Every row belongs to one group in each of 3 separate groupings. Each group adds its own fixed numbers to the row, and there is some noise. The rows also spread widely along 12 directions, which tell nothing about the answers.
Some rows, each with its group in each grouping after it:
-.20, -.23, -.05, -.04, .09, .20, -.01, -.05, -.28, .07, -.04, -.19, .22, -.14, -.04, -.19, .18, -.04, -.12, .07, .07, -.15, .10, .01, .17  (0) E (0)
-.01, .01, -.05, -.05, -.05, -.29, -.05, -.16, .07, -.02, .04, .17, .13, -.04, .02, -.07, -.11, -.12, .02, -.23, .12, -.25, -.17, -.10, .08  (2) H (1)
-.08, -.09, -.10, .11, .10, -.03, -.33, -.09, -.07, .02, -.04, .00, .05, .11, .01, -.01, .16, -.08, -.14, .00, .26, -.16, -.01, -.05, .16  (1) E (2)
-.21, -.35, -.25, .03, -.08, .16, -.03, -.37, -.36, -.10, -.16, -.09, .11, -.15, .08, -.06, .14, -.04, .09, -.22, .26, -.20, .03, .11, .25  (2) C (2)
-.17, .10, -.03, .10, .21, .05, -.11, .09, -.05, .11, -.04, -.17, -.03, .02, -.02, -.21, -.11, .10, .04, .09, .17, -.06, -.02, -.05, -.03  (0) C (0)
.14, -.07, .05, .13, -.11, -.29, -.19, -.13, .03, -.04, .24, -.06, .06, .07, -.18, .06, .05, .10, .26, .15, -.06, .08, -.04, -.14, -.02  (1) H (1)
.10, -.01, .12, .05, .02, .02, -.07, -.06, -.02, -.10, -.12, .29, -.04, -.02, -.08, .11, .02, -.19, .14, -.22, -.01, .15, .04, -.35, -.05  (1) E (2)
-.07, -.05, .27, -.01, -.09, .00, .27, .01, -.22, -.02, -.11, .06, .26, -.10, -.14, -.05, .02, -.05, .12, -.04, .26, .09, -.11, -.23, -.02  (1) E (0)
-.25, -.31, -.03, .05, -.14, .41, .14, -.08, -.27, -.02, -.10, -.18, .02, -.33, -.02, -.07, .07, .07, .21, -.06, .07, .11, .08, -.07, .03  (2) C (2)
.07, -.22, -.01, -.23, .11, .12, .15, .15, -.23, .00, -.15, .02, -.07, .00, .14, -.12, -.02, .04, .16, -.09, -.06, -.06, -.04, -.03, -.13  (1) C (1)
.00, -.22, .20, -.08, -.01, .01, .12, .12, -.13, .11, .04, .01, .06, -.22, -.24, -.01, .18, -.10, -.03, .11, .16, .16, -.04, -.02, .13  (0) E (1)
-.14, .10, -.04, .20, -.07, -.05, -.06, -.10, -.17, .02, -.02, -.13, .14, .20, -.14, -.05, .18, .12, .14, .04, .06, -.04, -.18, -.19, .03  (0) C (2)
-.05, -.05, .01, -.03, -.10, -.29, .02, -.11, .13, .01, .12, .14, .08, -.28, -.04, -.10, -.28, -.08, .08, -.08, .22, -.17, -.16, -.03, -.02  (2) C (2)
-.24, -.07, -.19, -.06, .11, .00, .06, .02, -.20, .06, -.04, -.26, .19, -.02, .21, -.26, -.09, .12, .04, -.02, .34, -.30, -.24, .12, .11  (0) E (0)
-.23, -.06, .03, .32, -.06, .06, .12, -.05, -.30, .11, -.11, -.20, .16, .09, -.33, -.05, .19, .12, .09, .09, .30, .06, -.19, -.08, .13  (0) E (0)
-.04, .02, .03, .06, -.04, .04, .01, .06, -.13, .06, -.10, .00, .07, .15, -.09, -.02, .07, .02, .11, -.06, -.12, .05, -.07, -.30, -.06  (1) H (0)
.02, -.15, -.11, -.09, .11, -.25, -.10, -.18, -.12, .02, -.03, .12, -.02, .06, -.19, -.13, .13, -.19, -.03, -.05, -.04, -.15, .07, .09, .16  (0) C (1)
-.22, .30, -.01, -.01, .05, -.17, -.06, -.05, -.14, -.06, -.08, -.17, .12, .23, -.13, -.32, .04, .08, .16, -.07, -.01, .03, .03, -.14, -.06  (2) E (1)
-.02, -.18, .16, .00, .25, -.02, .06, -.04, -.08, .05, -.02, .10, .16, -.22, -.06, -.15, -.12, -.13, .00, .02, .22, -.17, -.01, .03, -.04  (0) H (0)
-.12, .03, -.02, .27, .03, -.11, -.30, -.08, .02, .13, -.09, .10, -.15, .15, -.34, .00, .10, -.12, -.10, .06, .14, .05, .07, -.14, .08  (1) C (2)
-.06, -.19, .03, -.11, -.10, .01, .08, -.04, -.25, -.09, .10, -.29, .03, -.15, -.12, -.15, .11, .17, .35, .15, -.11, .22, .09, .06, -.05  (2) C (1)
-.21, -.30, .02, .07, .00, .09, .07, .02, -.13, .07, .01, -.14, -.07, -.36, -.19, -.22, -.13, .05, .15, .15, .16, .10, .09, .14, -.10  (2) E (2)
.03, -.14, -.04, -.01, -.20, -.17, -.05, -.04, -.14, .01, .10, -.14, .13, -.01, -.16, -.02, .22, .04, .11, .08, -.12, .03, -.13, -.05, .09  (2) E (0)
-.33, .09, -.02, -.09, -.01, -.01, -.07, -.11, -.26, -.08, -.01, -.36, .18, -.05, -.02, -.25, .16, .05, .17, .04, .28, .21, .10, .07, .12  (2) E (2)
-.01, .03, -.05, -.14, .05, -.18, -.01, -.11, -.05, -.09, -.04, .07, .00, .04, .07, -.09, -.15, -.06, .27, -.22, .11, .05, -.02, -.09, .02  (1) H (1)

New rows. What belongs after each?
.10, -.22, -.11, .00, -.13, -.04, .11, -.11, -.09, -.02, -.03, .17, -.04, -.10, -.04, .05, .00, -.04, .21, -.19, -.13, -.11, -.12, -.14, .08  (0) C (1)
-.09, -.05, .11, .21, -.09, -.08, .10, -.01, .06, .14, .13, .02, .01, -.19, -.33, -.10, -.15, .03, .18, .12, -.08, .06, -.02, -.18, -.08  (0) H (1)
-.16, -.02, .03, -.11, .05, -.10, .17, -.09, -.30, .03, -.24, .07, .16, .09, -.24, -.23, .20, -.20, .01, -.15, .08, .02, .07, -.04, .16  (0) E (1)
-.14, -.15, -.07, -.13, .02, -.12, .07, -.13, -.19, .02, -.04, -.06, .20, -.18, .01, -.17, -.01, -.06, -.06, -.05, .36, -.24, -.08, .15, .13  (2) C (0)
-.13, .23, .09, .23, .15, .11, -.24, -.17, -.07, -.08, -.14, .09, .09, .20, -.18, -.04, .24, -.11, -.04, -.17, .08, .07, .16, -.38, .15  (0) E (1)
.04, -.22, -.01, -.14, -.09, .00, .12, -.11, -.12, -.04, .11, -.02, .15, -.23, .11, .03, .02, -.02, .23, -.11, .13, -.01, -.11, -.04, .15  (0) H (1)
-.01, .18, .25, .12, .06, -.10, -.12, -.18, .09, -.14, .04, .21, .18, -.11, -.09, .07, .03, -.16, .14, -.14, .31, .17, -.01, -.34, .08  (0) E (2)
-.02, -.20, -.13, .05, .12, .07, -.31, -.05, .02, .02, -.05, .08, -.20, -.06, .01, .03, .02, -.12, -.09, -.10, .24, -.03, .14, .01, .22  (1) E (1)
.03, -.20, -.03, -.03, .05, .09, -.02, .01, -.15, -.04, -.13, .04, -.04, -.01, .14, -.02, .06, .05, .11, -.13, .11, -.12, -.20, -.03, -.08  (2) C (2)
.02, -.19, .22, -.11, .14, .15, -.01, .13, -.11, -.01, -.05, -.01, .04, -.17, -.02, -.05, .12, -.04, -.04, .02, .19, .05, .02, -.02, -.01  (2) E (1)
-.04, -.01, .14, .07, .04, -.08, -.06, .18, -.06, .05, -.05, -.10, -.16, .08, -.17, -.02, .11, .10, .14, .06, .37, .31, -.16, .05, .01  (2) E (1)
.01, -.30, .00, -.04, .14, -.04, .00, -.07, -.20, -.01, -.01, -.04, -.01, -.15, -.02, -.12, .02, .01, .17, .08, .19, -.06, -.05, .18, -.01  (0) C (2)
.04, -.07, -.07, .14, .08, .21, -.21, .02, -.13, -.09, -.17, .02, -.04, .16, .08, .07, .21, .04, .05, -.19, .01, -.03, -.11, -.23, .01  (2) E (0)
-.11, -.13, -.06, .09, .02, -.09, .00, -.09, -.09, .04, -.09, .04, -.23, -.15, -.12, .01, -.08, -.05, .24, -.08, .49, .24, -.08, .15, .17  (0) C (2)
-.17, .06, -.01, -.10, .16, -.17, .09, -.01, -.34, -.01, -.15, -.24, .10, .22, -.06, -.26, .16, .08, .17, -.01, .40, .07, -.15, .18, .14  (0) E (1)
-.01, .00, .02, .11, -.23, -.16, -.04, -.16, .00, -.01, .14, .08, .19, -.04, -.14, .03, .03, .00, .11, .03, -.11, -.11, -.07, -.34, -.03  (1) C (2)
-.08, -.33, -.12, -.08, -.17, -.03, .20, -.05, -.41, .10, -.13, -.09, .14, .02, -.21, -.07, .32, -.07, .06, .01, -.11, -.02, -.15, .05, .13  (0) E (2)
-.07, -.11, .03, -.06, .10, .01, .01, .10, -.14, .01, -.09, -.13, .06, -.07, .10, -.11, .02, .04, .00, -.03, .36, -.07, -.20, .07, .04  (2) E (0)
.01, -.07, .01, -.19, -.07, -.27, -.04, .07, .01, .08, .04, .15, .19, -.02, .02, -.03, .08, -.18, -.19, -.04, .22, -.22, -.21, -.10, .12  (1) E (2)
.01, -.19, -.01, .17, -.11, -.12, .04, -.07, -.02, .03, .07, .10, -.04, -.19, -.22, .02, -.07, -.02, .24, .01, .02, .07, -.14, -.08, -.02  (0) E (2)
-.09, -.33, -.08, -.04, .01, .03, .02, -.06, -.29, .05, -.15, -.02, -.06, -.03, -.12, -.05, .13, -.07, .04, -.06, .30, .05, .04, .14, .22  (1) E (1)
.00, -.19, .15, .10, .03, .02, .09, -.20, -.35, -.13, -.03, -.18, .15, -.01, -.15, -.10, .05, .14, .44, .11, .02, .16, .05, -.02, -.12  (1) H (0)
.06, -.12, .02, -.07, .17, .18, -.12, -.04, -.04, -.12, .05, .07, .14, -.09, .25, -.12, -.09, .06, .05, -.07, -.11, -.34, .09, -.26, -.15  (1) C (1)
.09, -.03, .09, -.19, .23, -.04, -.23, -.25, -.12, -.30, .03, .02, .16, -.06, .28, -.08, .00, -.05, .29, -.10, .12, -.02, .16, -.09, -.05  (1) C (2)
-.23, -.12, .16, -.12, -.02, .20, .22, .17, -.27, .16, -.07, -.20, .23, -.16, -.10, -.15, .10, .00, -.03, .14, .13, .11, .05, -.11, .04  (1) H (0)
-.06, .15, .14, -.03, .06, -.21, -.15, -.14, .04, .01, .08, .10, .08, -.09, -.29, -.08, .10, -.20, -.04, .05, .10, .15, .21, -.12, .18  (0) C (1)
-.12, .05, .11, .12, .00, .00, .01, .11, -.19, .12, -.03, -.22, .13, .17, -.09, -.05, .08, .18, .13, .15, .28, .06, -.21, -.10, -.02  (1) H (0)
-.03, -.36, -.04, -.01, -.17, .24, .22, .19, -.10, .19, -.10, .03, -.16, -.22, -.07, .02, .02, .00, .06, -.12, -.06, .04, -.14, -.07, .01  (2) H (1)
-.25, -.05, .03, .24, -.03, .11, -.03, .04, -.20, .15, -.08, -.19, -.08, .09, -.36, -.14, .12, .10, .02, .20, .12, .15, .14, -.07, .05  (1) C (1)
-.04, -.11, -.09, .00, .08, -.23, .03, .03, -.02, .15, -.09, .16, -.01, .02, -.17, -.13, -.03, -.16, -.15, -.08, .24, -.23, -.16, .07, .14  (0) E (1)
-.20, -.07, .02, .03, .18, .07, -.10, -.13, .01, -.08, -.06, .08, -.05, -.30, -.04, -.19, -.18, -.14, .02, -.18, .35, .03, .23, .00, .09  (2) E (1)
-.07, -.07, .06, -.09, .01, .07, .04, .16, -.22, .14, -.03, -.16, .15, .04, -.10, -.07, .27, .04, -.05, .15, -.03, .00, -.12, -.09, .07  (0) C (0)
-.04, .28, .08, -.07, .02, -.07, -.08, -.13, -.14, -.20, -.10, .04, .23, .26, .14, -.02, .13, -.03, .15, -.29, .22, .05, -.05, -.36, .11  (1) E (1)
-.16, -.19, .09, -.03, -.05, .23, .18, .01, -.21, .04, -.17, -.04, -.08, -.30, -.17, -.05, .02, -.06, .15, -.07, .18, .27, .10, -.01, .08  (2) C (0)
-.15, .05, .01, -.11, .20, -.05, -.12, .07, -.05, .01, -.12, -.04, -.06, .03, -.04, -.24, .01, -.04, -.03, -.05, .20, .05, .09, .05, .01  (2) E (1)
-.02, -.29, -.06, .06, .02, .00, -.04, -.15, -.13, .02, -.08, .04, -.12, -.22, -.25, -.12, -.04, -.09, .10, .01, -.06, .05, .16, .09, .00  (2) C (0)
-.20, -.16, -.13, -.23, -.20, .07, .36, .01, -.28, .08, -.15, -.03, .01, -.19, -.08, -.18, -.09, -.03, .19, -.15, -.08, .05, .06, -.10, .03  (1) C (1)
.00, -.34, -.09, .21, -.02, .25, -.12, -.18, -.19, -.07, -.08, -.02, .13, -.05, .05, .08, .20, .05, -.03, -.11, .11, -.25, -.12, -.10, .11  (2) E (0)
-.16, -.13, -.18, -.26, .07, -.02, .01, .10, -.11, .06, -.01, -.21, -.19, -.14, .09, -.24, -.18, .08, .19, .02, .17, .09, .10, .18, .06  (1) C (1)
-.08, .11, -.05, -.05, .09, -.05, -.20, -.02, -.07, -.04, -.08, -.02, .10, .15, .10, -.05, .11, -.06, -.04, -.13, .23, -.04, -.02, -.16, .17  (1) E (0)
-.06, .10, .03, -.19, .15, -.23, .03, -.19, -.22, -.17, -.05, -.07, .07, .00, -.01, -.26, -.06, -.02, .43, -.06, .04, .18, .09, .04, -.08  (0) C (2)
-.09, -.08, .04, -.06, .21, .03, -.01, -.08, .02, .05, -.08, .20, .02, -.29, -.10, -.16, -.15, -.26, -.11, -.09, .14, -.10, .17, -.04, .08  (0) C (0)
.15, -.17, .10, -.15, .08, .02, -.12, .03, -.10, -.05, -.03, .06, .04, -.05, .06, .07, .15, -.07, .04, -.01, .02, .03, .03, -.09, .05  (1) C (0)
-.13, -.13, -.18, .01, .05, -.02, -.18, -.14, -.20, -.02, -.04, -.15, .04, .10, .08, -.15, .07, .08, .08, .01, .09, -.19, .01, .02, .04  (1) C (2)
-.03, .01, -.05, .01, -.09, -.19, .03, .01, .03, .01, .10, -.05, -.03, -.15, -.02, .02, -.15, .03, .27, -.07, .30, .16, -.21, -.02, .15  (0) E (0)
-.13, -.10, -.21, .07, -.16, -.05, -.02, .01, -.11, .10, -.06, -.06, -.16, .07, -.05, .01, -.02, .09, .19, -.04, .08, .04, -.15, -.03, .07  (1) C (2)
-.05, -.28, -.13, .00, .03, -.12, .02, -.08, -.29, .04, -.25, .06, -.09, .15, -.20, -.13, .20, -.11, -.03, -.14, .09, -.11, -.07, .16, .12  (2) E (1)
-.08, -.05, -.03, .08, .01, -.07, -.05, -.25, -.28, -.13, -.02, -.16, .14, .13, -.14, -.17, .17, .12, .20, .02, .00, -.06, .01, -.02, .00  (2) C (1)
-.20, -.06, .07, .12, .27, .13, -.20, .10, -.07, .06, -.08, -.15, -.15, -.06, -.09, -.19, -.09, .05, .05, .17, .38, .16, .15, .06, -.07  (1) E (2)
